The groups are shells around one centre, one inside the other: the same stretched ball of 6 dimensions in 10 sizes.
(in the rows, 128 means zero)
Some rows, each with its group after it:
[121 133 124 122 130 129 143 181 179 153 127 120  95  90  94 104  97 128
 128 122 132 167] -> q_57
[122 155 101 117 129 157 121 151 177 161 109 120  88 135 124  96  77 145
 147 109 149 151] -> q_884
[124 138 113 127 106 145 124 185 190 140 119 126  66 108 113 112  74 141
 121 107 135 174] -> q_434
[124 120 142 124 139 136 137 176 149 162 127 102 128 122 122 129  95 125
 124 157 124 174] -> q_448
[109 141 149 126 124 154 118 181 159 109 129 114 102 146 132 137  98 128
 120 111 143 177] -> q_434
[119 117 122 119 106 169 149 157 141 174 114 107  52 109 143 107  60 148
 120 142 134 144] -> q_543
[106 128 177 123 133 153 179 154  64 124 148 105  93 133 141 136 108 120
 111 151 121 153] -> q_448
[110 148 111 119 112 154 134 172 193 137 118 129  52  95 103  90  85 141
 132  85 152 151] -> q_434
[109 126 150 115 149 163 133 150 128 160 121  91 131 153 149 127  96 129
 134 154 144 152] -> q_277
[119 138 141 127 123 123 168 182 137 128 144 129  78  86  91 111 107 122
 116 119 119 169] -> q_57
[ 95 125 187 124 132 151 158 180 109  97 150 106  99 123 127 142 121 113
 106 126 136 166] -> q_599
[113 154 141 125 135 131 145 175 148 114 139 127 101 118  99 115 114 122
 128 104 134 170] -> q_884
[136 138 101 119 121 157 139 143 137 190 109 113  83 138 143 106  58 151
 138 149 125 151] -> q_599
[107 144 171 126 134 139 163 169  94 101 150 118 101 134 122 136 118 117
 114 125 125 168] -> q_884
[ 98 160 134 112 155 142 146 155 167 129 130 121 106 106  90  86 127 121
 149  90 160 141] -> q_642
[113 127 154 123 142 134 149 176 139 139 137 108 119 113 111 124 112 118
 123 139 130 168] -> q_434
[140 124  89 115 124 159 137 140 153 223  99 104  87 125 143  96  47 155
 143 166 127 144] -> q_543
[ 99 130 149 114 135 140 197 157 120 144 143 118  60  58  88  82 118 120
 125 117 137 129] -> q_642
[ 96 122 159 116 130 160 163 163 128 135 134 104  78  99 122 110 106 124
 119 126 145 142] -> q_599
[ 77 158 151 117 119 166 141 174 178  76 136 129  47  98  98  95 121 125
 126  48 175 142] -> q_671
[ 72 144 217 118 167 153 154 166  91  62 161  99 146 153 125 147 163  94
 121 111 157 158] -> q_566
[119 153 160 128 138 125 177 160  75 113 154 126 103 131 114 130 117 117
 120 133 111 168] -> q_642
[ 80 121 211 118 156 140 193 170  79  94 166 101 112  95 105 127 155  96
 109 131 138 148] -> q_543
[118 118 166 122 149 126 186 162  83 156 148 103 121 103 113 124 116 114
 118 171 110 159] -> q_448
[119 147 115 118 138 125 160 166 170 156 129 128  86  76  78  81 107 127
 140 108 136 151] -> q_277
[129 144 110 130  95 145 131 183 173 134 121 134  49 112 117 114  67 145
 117 104 127 175] -> q_448
[137 138 114 120 126 148 169 135  92 188 122 115  81 130 139 106  68 145
 134 162 111 145] -> q_448
[ 96 129 163 119 129 161 151 167 128 119 136 106  86 121 129 123 107 124
 118 120 146 152] -> q_434
[ 92 160 163 117 134 178 144 140  97  98 135 112  87 170 152 126 107 129
 130 103 156 142] -> q_671
[132 122 124 122 119 161 144 150 115 182 116 103  89 143 156 124  60 146
 125 167 119 157] -> q_642
[ 79 154 181 121 131 151 162 177 128  61 155 126  72 107 100 118 140 110
 115  71 156 153] -> q_566
[ 91 145 134 115 122 167 129 170 191 116 122 119  64 105 110  96 102 132
 131  77 169 145] -> q_599
[123 150 128 116 159 144 138 139 123 167 122 106 142 157 131 115 100 129
 150 148 134 154] -> q_566
[ 88 127 176 124 122 169 120 189 160  87 135 103  94 138 137 144 109 121
 109 104 158 171] -> q_566
[109 128 128 107 138 171 174 124 108 188 118 100  75 109 137  86  84 139
 141 147 144 115] -> q_543
[133 132 129 127 116 147 146 162 115 158 126 114  88 141 143 131  70 140
 119 153 113 170] -> q_599
[113 139 115 117 112 175 131 152 159 155 110 114  58 130 142 103  67 149
 132 114 150 143] -> q_448
[132 148 103 120 125 162 114 148 157 172 105 113  99 161 148 115  62 150
 142 135 137 160] -> q_277
[111 138 140 126 116 132 161 185 153 119 140 130  63  81  91 107 105 125
 115 103 130 165] -> q_57
[108 159 156 124 140 140 151 163 113 102 144 123 106 142 117 127 119 120
 127 110 134 165] -> q_57
[117 165 125 120 149 127 143 160 154 132 132 129 115 122  93 101 116 123
 145 104 139 161] -> q_566
[ 87 160 182 117 165 144 156 155 105  87 152 113 133 143 111 123 150 105
 135 103 152 152] -> q_277
[120 131 133 115 147 142 165 145 115 177 127 106 110 115 121 104  97 129
 137 155 127 144] -> q_434
[ 99 141 139 111 152 142 163 156 157 147 132 114  98  84  89  83 123 120
 142 109 153 135] -> q_277
[139 119 120 127 113 134 157 173 135 177 126 116  78 100 121 117  69 139
 116 159 106 170] -> q_599
[136 127 157 130 137 120 179 164  68 153 148 112 119 129 126 141  99 121
 113 179  91 176] -> q_566
[141 169  97 125 124 129 150 151 133 156 125 139  79 130 110 100  79 143
 141 117 117 163] -> q_671
[124 153 117 117 133 151 161 134 110 165 124 120  81 131 128  97  84 140
 141 132 130 140] -> q_884
[ 92 145 158 116 140 143 175 162 128 113 145 121  78  88  93  96 129 116
 127  98 147 140] -> q_884
[123 152 140 128 139 133 119 177 151 121 132 118 133 157 122 139 104 124
 129 124 129 187] -> q_642
[ 93 146 187 121 152 147 161 160  87  92 153 109 122 146 126 137 136 109
 121 122 139 159] -> q_884
[137 136 106 112 138 140 206 114  72 219 124 115  70  94 120  75  75 143
 145 172 108 118] -> q_671
[106 158 120 105 148 159 192 110  94 172 127 120  65 102 112  64 102 136
 155 118 146 103] -> q_671
[104 143 161 123 136 127 177 174 120 109 152 125  86  89  89 110 128 113
 119 110 129 159] -> q_57
[ 87 144 200 115 163 162 184 131  33 104 156  98 124 161 147 135 138 109
 126 143 139 135] -> q_543
[ 96 142 128 107 144 145 182 147 155 157 130 120  65  57  79  61 117 125
 144  99 155 117] -> q_671
[100 158 158 126 140 135 123 189 169  81 142 125 118 133 100 130 130 113
 126  85 150 181] -> q_642
[144 138 111 122 129 123 191 143  91 192 132 125  78  95 109  95  79 137
 132 163  98 149] -> q_277
[ 88 151 181 110 182 143 172 137  86 118 150 102 149 137 112 112 153 103
 144 128 150 136] -> q_543
[ 90 126 169 117 135 159 163 165 125 120 140 105  85 104 119 114 116 119
 119 119 148 144] -> q_57

New rows, each followed by its group:
[137 114 110 123 108 153 147 162 142 194 112 108  69 111 140 112  52 149
 121 163 116 158] -> q_642
[124 119 110 109 136 157 175 129 124 218 112 101  78  91 126  79  72 143
 143 164 131 120] -> q_671
[120 133 113 115 125 177 119 144 155 179 103 101  92 152 157 112  62 150
 139 141 147 146] -> q_566
[122 118 172 124 154 136 157 162  82 153 142  93 152 150 142 150 108 116
 119 185 111 173] -> q_566
[117 157 116 117 126 149 163 143 128 150 126 128  63 112 113  89  90 139
 139 109 136 139] -> q_434
[133 123  96 119 126 146 118 171 203 197 103 108 101 107 118 100  65 145
 138 143 136 163] -> q_566
[ 99 152 117 119 113 157 116 184 225 114 118 130  56  94  95  91  96 136
 132  61 168 157] -> q_277
[ 77 155 164 114 147 172 114 166 175  87 129 108 112 146 123 118 129 119
 137  76 182 150] -> q_642
[127 144 123 129 117 147 101 184 180 132 118 118 106 154 133 137  78 138
 125 119 134 189] -> q_448
[120 145 159 130 132 120 173 175  96 113 154 127  99 115 104 130 116 116
 114 131 109 176] -> q_277
[138 124 120 127 114 141 151 166 128 175 123 115  81 118 132 121  65 142
 119 158 109 168] -> q_57
[117 139 136 122 125 166 125 156 132 143 119 107  99 162 154 132  78 139
 127 135 138 162] -> q_599
[130 142 109 119 136 130 153 158 154 176 122 121  96 100 100  93  90 134
 140 133 126 155] -> q_884
[ 98 156 164 114 159 133 204 136  69 122 155 122  95 101  95  94 140 111
 136 118 133 129] -> q_642
[108 151 151 129 120 121 161 194 151  89 151 138  71  85  79 114 122 116
 113  86 129 175] -> q_543
[138 153 114 123 147 131 130 153 137 169 121 116 137 155 125 120  89 134
 145 148 121 172] -> q_671
[110 130 155 124 120 144 168 172 116 124 142 118  70 102 115 119 102 125
 112 125 126 159] -> q_434
[102 135 121 114 114 163 157 159 170 149 120 120  39  77 106  80  87 139
 130  96 154 131] -> q_277
[119 122 158 121 140 143 173 153  81 157 139 102 109 126 135 128  99 124
 120 168 115 156] -> q_884
[133 131 134 122 149 115 179 157 106 177 139 114 119  99 100 107 105 122
 132 165 106 160] -> q_642
[132 156 124 119 158 121 166 141 106 168 134 121 128 128 106 103 108 125
 148 146 117 155] -> q_671
[ 88 143 150 118 122 163 137 176 176 101 131 119  66 102 108 105 111 126
 124  78 165 149] -> q_599
[128 121 147 128 131 129 155 177 120 153 137 109 112 117 121 133  95 124
 115 160 110 177] -> q_57
[101 138 137 117 134 167 106 171 190 132 115 104 110 141 132 119  96 132
 134 108 164 160] -> q_599
[144 139  96 126 117 132 136 168 163 180 116 124  86 115 115 107  65 145
 132 141 115 172] -> q_57
[106 152 142 114 158 135 167 148 127 141 137 117 112 108  96  94 126 118
 144 117 142 141] -> q_599
[129 152 113 129 110 136 130 179 169 133 125 134  73 120 110 114  80 139
 125 105 127 177] -> q_57
[ 81 153 142 114 128 173 121 169 196  98 123 118  72 115 111  98 113 129
 135  62 182 143] -> q_642
[142 123  95 127  96 153 121 176 180 183 105 117  63 118 137 116  42 155
 121 143 121 173] -> q_642
[124 140 125 115 144 136 186 136  98 179 132 117  89 100 109  89  97 131
 139 148 121 135] -> q_884
[113 155 147 128 126 148 128 171 134 104 134 122 100 156 131 136 100 128
 123 109 135 176] -> q_599
[103 145 169 131 130 136 120 201 162  78 145 120 118 138 111 148 123 113
 112  99 140 193] -> q_642
[ 94 126 182 122 138 154 153 172 114 107 145 102 107 128 129 137 120 115
 113 129 141 160] -> q_884
[138 114 117 120 126 148 155 150 120 205 116 101  96 120 142 114  62 143
 128 181 112 154] -> q_642
[113 120 157 123 134 157 135 167 124 145 128  96 119 147 148 141  92 128
 119 155 132 167] -> q_599
[144 130  95 126 102 140 147 167 154 186 115 125  56 102 122 104  52 151
 123 143 111 165] -> q_599
[ 91 140 174 120 136 161 152 163 113 100 142 108  95 135 131 129 119 119
 119 112 149 152] -> q_434
[134 124 109 127 110 139 123 187 190 168 115 117  84 106 117 116  67 142
 121 135 125 179] -> q_599
[120 119 131 129 104 148 115 200 194 136 121 114  79 111 123 131  75 137
 109 122 134 185] -> q_642
[120 115 125 120 126 134 150 183 181 171 124 111  86  71  96 100  90 130
 123 136 131 161] -> q_566
[121 153  99 115 118 150 171 140 140 169 120 132  40  88 104  70  79 145
 141 107 137 128] -> q_599
[121 164  88 116 115 157 143 144 171 160 111 135  45 109 110  74  73 151
 147  90 148 136] -> q_448
[140 150  88 117 122 146 167 130 119 198 114 126  61 113 123  82  61 152
 145 141 119 136] -> q_277
[145 135 101 130 107 119 154 181 161 170 125 133  66  85  97 104  70 141
 121 135 105 176] -> q_277
[ 88 156 170 115 162 148 151 155 125 102 144 111 126 134 109 114 142 110
 138 102 157 148] -> q_599
[113 167 125 128 123 153  86 183 200  98 119 127 108 168 126 132  94 135
 134  80 155 186] -> q_671
[113 163 122 118 127 159 146 142 127 135 124 125  74 141 129 102  89 140
 140 104 144 144] -> q_599
[ 97 133 187 125 141 163 129 170 105  97 141  97 131 175 156 161 114 117
 114 136 142 173] -> q_642
[ 99 133 140 112 135 163 158 150 140 149 126 108  77 103 120  95 101 131
 133 118 152 132] -> q_884
[103 158 126 113 141 171 117 144 163 137 114 111 104 156 136 106  95 137
 148 102 165 144] -> q_448
[112 120 143 116 145 152 147 157 139 168 124  97 116 119 128 113  97 127
 132 151 139 150] -> q_599
[ 99 138 191 121 157 142 176 154  63 108 156 104 130 143 129 139 135 107
 120 145 128 156] -> q_57
[112 148 148 115 151 134 206 131  64 152 147 120  88 101 105  93 119 120
 136 139 120 129] -> q_448
[109 132 187 125 150 129 192 159  51 118 161 109 120 125 121 138 130 107
 113 157 110 161] -> q_448
[122 130 137 120 138 125 180 162 120 162 139 117  92  83  96 100 105 123
 127 144 117 153] -> q_884
[126 151 101 124 105 145 144 168 169 147 120 136  45 100 107  94  72 146
 129  99 132 158] -> q_884
[115 123 142 125 125 152 114 186 175 138 122 104 112 135 132 136  88 130
 119 133 139 179] -> q_599
[134 149  94 117 124 143 163 140 137 187 116 127  65 103 112  81  72 147
 143 131 125 139] -> q_884
[118 144  93 107 132 147 188 129 145 198 117 125  44  59  89  47  86 143
 151 117 141 110] -> q_671
[ 82 127 194 115 140 167 191 146  62 108 152 100  80 117 135 121 126 114
 114 130 143 130] -> q_671
